There are 10 hidden switches. A switch that is on adds its own fixed numbers to the row, and there is some noise. The rows also spread widely along 12 directions, which tell nothing about the answers.
(in the rows, 128 means zero)
Known rows, each followed by its switches (1 for on, 0 for off):
[127 117 113 134 134 145 126 156 176  96 110 129 123 103 125 112 137 152
 156 112 133 154 126 135 108 115  93 112 136 126 138 120 136 146 128 133
 149 154 140]  1 0 0 1 1 1 1 1 0 0
[132 137 114  93 116 155 141 133 112 109 132 121 157  93 123 119 141 161
 148 115 130 161 158 141 156 113 125 136  83 158 109 122 127 101 136 149
 146  77 120]  1 0 0 0 1 0 1 0 0 0
[130 100 124 126 107 117  98 133 158 144 135 123 131 118 142 124 157 133
 136 138 111 145 136 142 114 122  95 117 120 126 108 126 113 113 150 112
 141 153 113]  1 1 0 0 0 0 0 0 0 1
[103 145 121 132 113 128 135 128 150 155 136 165 132 106 141 144 121 138
 134  96  98 146 129 106 135 116  91  75 122 138 128  96 129 157 132 124
 154 130 111]  0 0 1 1 1 1 0 1 0 0
[118 148 124 133 134 136 152 147 145 140  97 122 104 102 118 115 103 156
 169 108 116 170 134 161 134 122  93 105 135 116 109 106 124 132 141 113
 175 103 126]  1 0 0 1 1 0 0 0 1 1
[105 161 118 145 103 124 116 122  99 154  98 145 101 122 151  93 116 145
 123  96 106 124 111 162 141 116  93 100 142 162 112  93 101 131 116 114
 189 139 140]  1 0 0 1 1 1 0 1 0 0
[130 169 111 123 143  44 145 158 102 182 140 137 123 128 105 127 103 108
 181 122  97 138 127 139 145 115  81 111  69 121  82 129 121 109 167 103
 127  72 111]  0 0 0 1 1 1 1 1 0 0
[ 63 124 127 122 145 182 128 159 185 164  60 145 155  93 145  97 179 165
 142 115 145 181 137 161  80 125 110  85 216 131 144 132 163 115 113 144
 142 142  73]  1 0 0 1 0 1 0 1 1 0
[132 139  93 125 156 111 100 163 116 111  92  93 118 158  81  76 145 147
 157 142 137 115 108 162 101 102  95  99 117 147 106 147 100 112 113 127
  87  80 119]  1 0 0 1 0 0 0 1 1 0
[101 174 137 119 110 112 150 114 133 124 139 179 115 151 113 105 101 110
 148 133 136 147 147 127 141 166 115 120 137  98 102 132 159 115 127 114
 111 151  84]  1 0 1 1 1 0 0 0 0 1
[154 191  98 112 141 105 168 121  85  98 148 105 142  97  65 134  87 146
 181 166 133 132 163 128 152 150 155 155  76 138 114 131 142 143 127 142
 136  63 121]  1 0 0 1 0 1 0 0 0 0
[129 156 105 124 128 134 124 148 101 148  94 116 145 120 112 109 121 134
 158 157 145 132 133 181 124 142 128 139 143 151 107 175 130 114 107 152
 141 134 129]  1 0 0 1 1 1 0 1 0 0
[111 172 151  97 123 121 154 143 116 118  96 151 124 150 128  57 153 120
 158 110 175 169 157 198 133 130  93 144 113  92  69 152 154  64 129 132
 101  81  92]  0 0 0 1 1 1 1 0 0 1
[122 186 120 112 126 130 135 127 109 127 108 135 155 102 133 116 114 167
 139 120 138 128 155 142 122 137 114 127 117 150 110 110 155 120 133 130
 131  89  94]  1 1 1 1 1 0 1 1 0 0
[ 87 135 110 121 149 140 121 122 143 109 112 129 147 118  89  78 180 140
 134 147 138 123 141 138 105 135 142 113 158 143 133 123 126 125 105 127
 133 124  67]  1 0 0 1 1 1 0 1 0 0
[125 153 116 127 113 100 123 119 105 117 128 135 110 144 108  95 135 126
 138 131 125 124 130 142 135 132 103 111 117 123 104 121 108 132 117 118
 126 120 116]  0 0 0 0 0 1 1 0 0 1
[110 164 127 117 140 157 182 101 125 128 113 146 124  89 113 124 110 155
 148 108 113 154 152 132 142 148 145 114 146 129 122  88 143 159 121 113
 180 101 110]  1 0 0 1 0 0 0 1 0 0
[103 114 115 115 156 128 186 139 173 173 144 150 140  75 119 151 125 121
 180 112  86 198 151 107 152 127 137 120 107 120 120 107 138 111 170 100
 204 101 104]  1 0 0 0 1 0 0 1 0 0
[117 161 122 128 137 117 172 122 109 157 116 154 103 153  98  99  96  90
 160 142 119 142 131 163 156 158 132 129 128 113  82 147 115 119 118 100
 169 121 123]  0 0 1 1 1 0 0 1 0 1
[166 115 135 121 117 129 110 109 116 136 123 105 143 129 107 130 154 121
 132 166 136  91 146 194 125 148 112 137 127 129  93 186 106 150 115 127
 130 165 141]  1 0 0 1 1 0 0 1 0 0
[135 152 176  79 115 164 197  55 141 117 168 151 172  81 103 150 175 121
 138 138 123 137 208 157 161 168 157 147  84  94  76 117 155 152 133 109
 159  86  65]  1 1 0 1 1 0 0 0 1 0
[ 73 110 133 104 114 168 126 119 144 179 104 164 140 124 150 103 181 142
 119  89 101 161 125 150 127 110 106  64 160 142 104 113 115 124 117 118
 140 124  84]  1 0 0 1 0 0 0 1 0 0
[130 162 123 124 150 117 152 120 110 138  97 128 121 141  94  94 120 114
 150 151 125 120 132 184 129 150 111 142 127 117  76 146 114 124 123 101
 143  97 119]  0 1 0 1 1 0 0 0 0 0
[132 156 101 133 151 115 129 151 128 158  97 116 147  94 112 148  91 144
 165 158 135 140 135 143 113 154 123 137 160 137 130 161 150 124 135 136
 142 151 121]  1 0 0 0 1 0 0 1 0 0
[123 133 135  99  81 158 102 123 105 159 128 132 167 100 167 130 164 170
 111  96 118 140 155 158 154  93  90  99  84 181 102 115 114  95 139 150
 144  80 111]  1 0 1 0 1 0 0 0 1 0
[121 128 134 140 124 103 121 138 125 181 105 130 118 137 134  94 146 115
 138 140 122 131 135 185 122 131  99 121 138 130  98 150 103 110 134 107
 176 133 121]  0 0 1 1 0 1 0 1 0 1
[102 127 102 126 135 127  89 164 145 152  99 126 161 123 120 107 158 143
 139 146 125 124 113 147  90 125  98  94 155 151 123 148 126 115 118 139
 101 145  82]  0 1 0 1 1 0 1 1 1 0
[177 192 129 115 131 100 163  93  85 126 133 116 127 108 105 157  86 142
 153 132 125 112 163 151 151 153 122 136  92 113  92 129 140 159 135 112
 131  86 138]  1 0 0 0 0 0 0 1 0 0
[127 135 112 114 145 170 174 148 163  48 117 132 111 135  89  73 113 133
 178 147 167 187 155 138 131 145 150 164 118 112 123 141 154 100 115 139
 150 106 133]  1 0 1 1 0 0 0 0 0 1

New rows. What belongs after each?
[177 103 135 159 108 124 108 123 154 116 144 107 120  93 143 150 125 152
 123 134 105 103 138 144 129 116  88 125 103 153 139 115 105 172 140 117
 196 166 181]  0 0 1 1 0 0 0 1 1 0
[101 187  75 126 158  85 158 172  74 141 123 109 142  94  75  89  67 144
 195 168 127 159 144 125 154 154 168 171 113 172 126 121 137  65 145 143
 180  71  88]  0 0 0 1 1 0 1 0 0 1
[118 121 134 108 110 152 121 121 143 170 130 117 186  44 151 168 165 190
 126 121 110 148 174 136 123 126 117 103 138 158 144 108 143 143 153 143
 166 120  84]  1 0 0 0 0 0 1 0 1 0
[112 133  60 147 166 120  68 185 115 131  54  74 121 140  89  74 128 172
 145 148 138 116  92 154  84 106 100  90 180 171 140 139  85 117 101 146
 112 110 117]  0 0 0 0 1 0 0 1 0 1
[105  91  98 122 146 197 142 111 151 133 101 101 151  98  77 102 182 130
 140 183 120 131 142 172 115 160 185 125 181 147 127 150  89 165  79 130
 215 163 106]  1 1 0 1 1 1 0 1 0 1
[126 145 144 140 104  68  90 114 105 171 124 144 114 146 153 105 146 122
 110 119 110 103 127 164 128 119  63 115 123 135  91 126 107  99 153  95
 124 134 112]  0 0 0 0 0 0 0 0 0 0
[133 145 119 156 130 105 110 161 166  96  97 123 100 120 133  92 112 164
 148 121 149 141 129 141  92 121  64 119 148 117 143 113 139 138 140 125
 142 146 141]  0 0 1 1 0 1 1 0 0 1
[115 116 114 110 137 110 131 140 154 154 141 127 142 115  97 134 150 134
 163 141 110 148 140 123 114 134 118  91 131 112 118 135 131 144 141 119
 109 131  81]  1 0 0 1 0 0 1 1 0 1
[121 120 116 116 127 154 137 121 146 119 132 130 140  90 118 136 150 172
 131  93  97 141 136 109 130 108 107  73 117 146 134  79 114 182 124 127
 142 101 114]  0 0 0 1 0 0 1 1 0 0
[105 129 102 133 178  56 136 180 180 129 147 119 117 117  95  95 128 138
 189 125 111 177 142  88 108 101 102 118  83 117 129  91 140  75 190  88
 139  55  75]  1 0 1 1 0 0 0 1 0 1
[122 119 120  96  84 211 112 137 141 128 104 136 164 108 163 126 152 168
 125 122 145 174 149 154 125 124 122 109 136 156 115 145 138 115 108 172
 130 133 124]  1 1 1 0 0 0 0 0 0 1
[115 157 140 123 113  98 117 102 121 138 138 161 133 136 124 120 142 125
 120 128 121 106 140 129 122 148 102 101 141 119 110 122 143 140 124 116
  90 146  78]  0 0 0 1 0 0 0 1 0 0
[ 87 142 171  85  90 189 162  94 143 134 106 178 128 112 162  99 174 161
 117  59 130 180 160 163 140 126  96  74 152 102  90  90 146 138 118 122
 126 107  78]  1 0 0 1 0 0 1 0 0 1
[ 86 178  98 145 121 131 109 124 131  75 111 167 125 139 114  75 122 133
 123 156 149 118 115 106  99 163 143 127 181 149 149 112 161 124  80 144
 114 186  88]  0 1 0 1 0 1 0 1 0 0
[103 181  91 122 155 125 122 164 136 145  85 126 152  98 125 119  96 177
 158 127 135 160 137 118 101 123  99 113 142 153 132 110 157 101 146 136
 118  72  84]  1 1 1 0 1 0 0 0 0 0
[146 168 125 136 134  71 130 127 129 133 148 106 121  99 102 138  99 165
 159 132 109 120 160 123 126 127  91 108  89 124 121  88 130 146 166 102
 145  75 100]  1 0 1 1 0 0 0 0 1 1
[110 173  88 122 165 143 132 166 126 120  60 117 124 128  90 100  96 172
 163 117 142 140 108 147  99 122  83  80 170 130 124 133 132 157 103 146
  79  87 115]  0 0 0 1 1 0 1 0 0 0
[178 135  96 130 118 116 122 120 129  70 164 102 118 127  74 147 102 128
 157 156 112 104 130 112 139 140 125 119  73 123 110 122 107 184 109 132
 115 136 149]  0 1 0 1 1 0 0 1 0 1
[126 131  97 125 155 109 157 144 134 102 138 128 112 136  72  98 111 116
 179 157 117 147 124 127 137 137 131 138 105 128 114 140 120 126 129 112
 142 114 129]  1 0 0 1 0 0 1 0 0 0
[123 113 144 121 132 175 147 117 181 107 104 132 146  96 122 108 166 148
 138 148 140 146 154 169 102 154 124 137 160 115 122 138 147 144 121 119
 162 159 108]  1 1 0 1 0 0 1 0 1 0
[113 127 126 128 108 124 129 118 117 135 139 136 122 123 122  97 141 133
 133 130 102 132 133 152 149 123 120 123 108 159 110 111 104 108 131 114
 178 121 118]  1 0 0 1 0 0 0 0 1 0
[155 146 160 130 115 132 146 106 161 111 121 135 118  86 160 135 133 152
 133  91 120 142 156 158 130 120  83 135  96 109  99  85 143 127 157  97
 182 114 138]  1 1 0 0 1 0 0 1 1 0
[107 112 136 102 127 150 113 154 131 155  76 131 126 161 138  62 184 133
 136 109 142 159 123 209 117  98  75 108 137 132  74 165 109  75 125 124
 107  93 116]  1 0 0 1 0 0 0 0 0 0
[129 174  91 136 154 110 161 117 104 101 129 123  98 136  61 108  86 133
 166 141 102 117 116 117 142 140 138 103 110 138 117  97 108 165 106 105
 149  90 127]  1 0 0 1 0 0 0 1 1 0
[ 95 152 133  94  97 193 126 129 138 131 108 167 156 124 152 116 152 159
 123  91 140 158 143 142 129 117 102  73 136 145 112 126 152 120 103 160
  96 116  91]  1 0 1 1 1 0 0 1 1 0
[ 93 154 114 129 115 148 133 142 125 121 107 149 129  98 149  95 111 160
 141 102 127 164 132 130 137 125 127 129 144 165 132  93 148  92 129 139
 176 131 113]  1 0 0 1 1 0 0 1 0 0
[102 164 144  89 100 144 132 111  98 156 105 171 137 170 128  98 148 116
 131 122 144 141 134 180 136 142  97  96 144 112  66 171 142 109 101 135
  58 124  88]  1 0 0 1 0 0 0 0 0 0
[182 149 122 122 119 133 144 132 114 122 110  99 110 106 118 153  96 169
 156 101 119 130 135 161 138 118  82  93 103 115 100 121 112 194 126 130
 130  94 171]  0 0 0 1 0 0 1 1 0 1
[ 98 114 105 110 139 180 147 144 182 109 112 167 127 150 104 112 138 130
 152 115 128 168 112 110 108 128 108  62 157 112 127 146 136 164  95 130
  88 148 113]  1 0 1 1 0 0 1 1 0 0
[ 97 136 100 109 134 140 167 118 142 147 152 160 141  85 118 148 127 138
 148  92  67 165 130  80 156 116 133  82  93 146 118  62 113 153 139 107
 177  80  92]  0 1 0 0 1 0 1 1 0 0
[ 97  90 101  96 112 174 117 146 140 117 123 134 141 148 110  78 187 131
 138 129 119 162 118 144 128 107 126  91 115 151  99 135  92 109 101 143
 114 109  99]  0 1 0 1 0 0 1 0 0 1
[ 72 146 120 117 140 105 115 153 132 233 102 135 176  55 158 146 149 192
 135  84  87 159 145 118 105 105  88  63 161 163 140  76 142 125 171 123
 147  80  46]  0 0 0 1 0 0 1 1 0 0
[ 80 152 152 113 139 131 132 101 117 188  96 135 171  86 137 100 187 154
 111 131 131 131 174 177 116 143 128 127 171 146 116 115 137  92 141 113
 170  89  41]  0 0 0 0 0 0 0 0 1 0
[127 129 109 138 136 128 128 157 147 135 108 106 127 102 109 117 118 152
 168 149 129 152 137 150 111 137 125 124 148 135 133 135 134 121 131 133
 161 139 119]  1 0 0 1 0 0 0 1 1 1
[ 69 146 131 147 152 136 129 171 163 114  43 151  92 151 133  11 130 130
 153 134 179 179 122 198  93 150 106 166 218 111 117 146 158  35 124 113
 166 166  99]  1 0 0 1 1 0 0 0 0 1
[129 162 109  99 135 142 151 110 100 127 132 116 159 106  77 132 142 139
 155 146 127 121 158 141 140 143 152 112 108 140 109 137 127 159 105 143
 123  85  93]  1 0 0 1 1 1 0 1 0 0
[114  95 131 117 153 142 138 125 164 177 102 107 132 113  90 122 170 132
 153 142 109 139 139 180 112 134 106  91 162 104 100 146  95 162 133 101
 154 122  96]  1 0 0 1 1 0 0 0 0 1
[118 150 124 155 118  77 130 128 134 188 121 156  86 124 141 142  75 130
 148 109  73 136 103 135 134 130  61  82 145 118 110 105 115 160 156  83
 159 159 140]  1 0 0 1 0 0 0 0 0 0
[132 142 139 122 127 128 131 128 150 123 113 132 126 105 140 125 134 165
 141  97 128 146 147 143 115 117  87 102 129 117 116 105 148 139 144 118
 124 111 114]  1 0 0 1 0 0 0 1 0 0
[ 88 123 119 137 133 163 126 120 123 148  87 143 135 128 129  69 152 128
 111 148 133 133 132 174 132 144 137 149 178 170 124 143 103  91 111 119
 211 149 116]  0 0 1 0 1 0 0 0 0 0
[ 81 114 107 126 162 131 132 151 162 191 106 122 170  82 121 108 169 154
 146 147 100 149 142 139  98 125 134 109 148 168 135 113 120 108 152 103
 199 100  63]  1 1 1 1 0 0 1 1 1 0
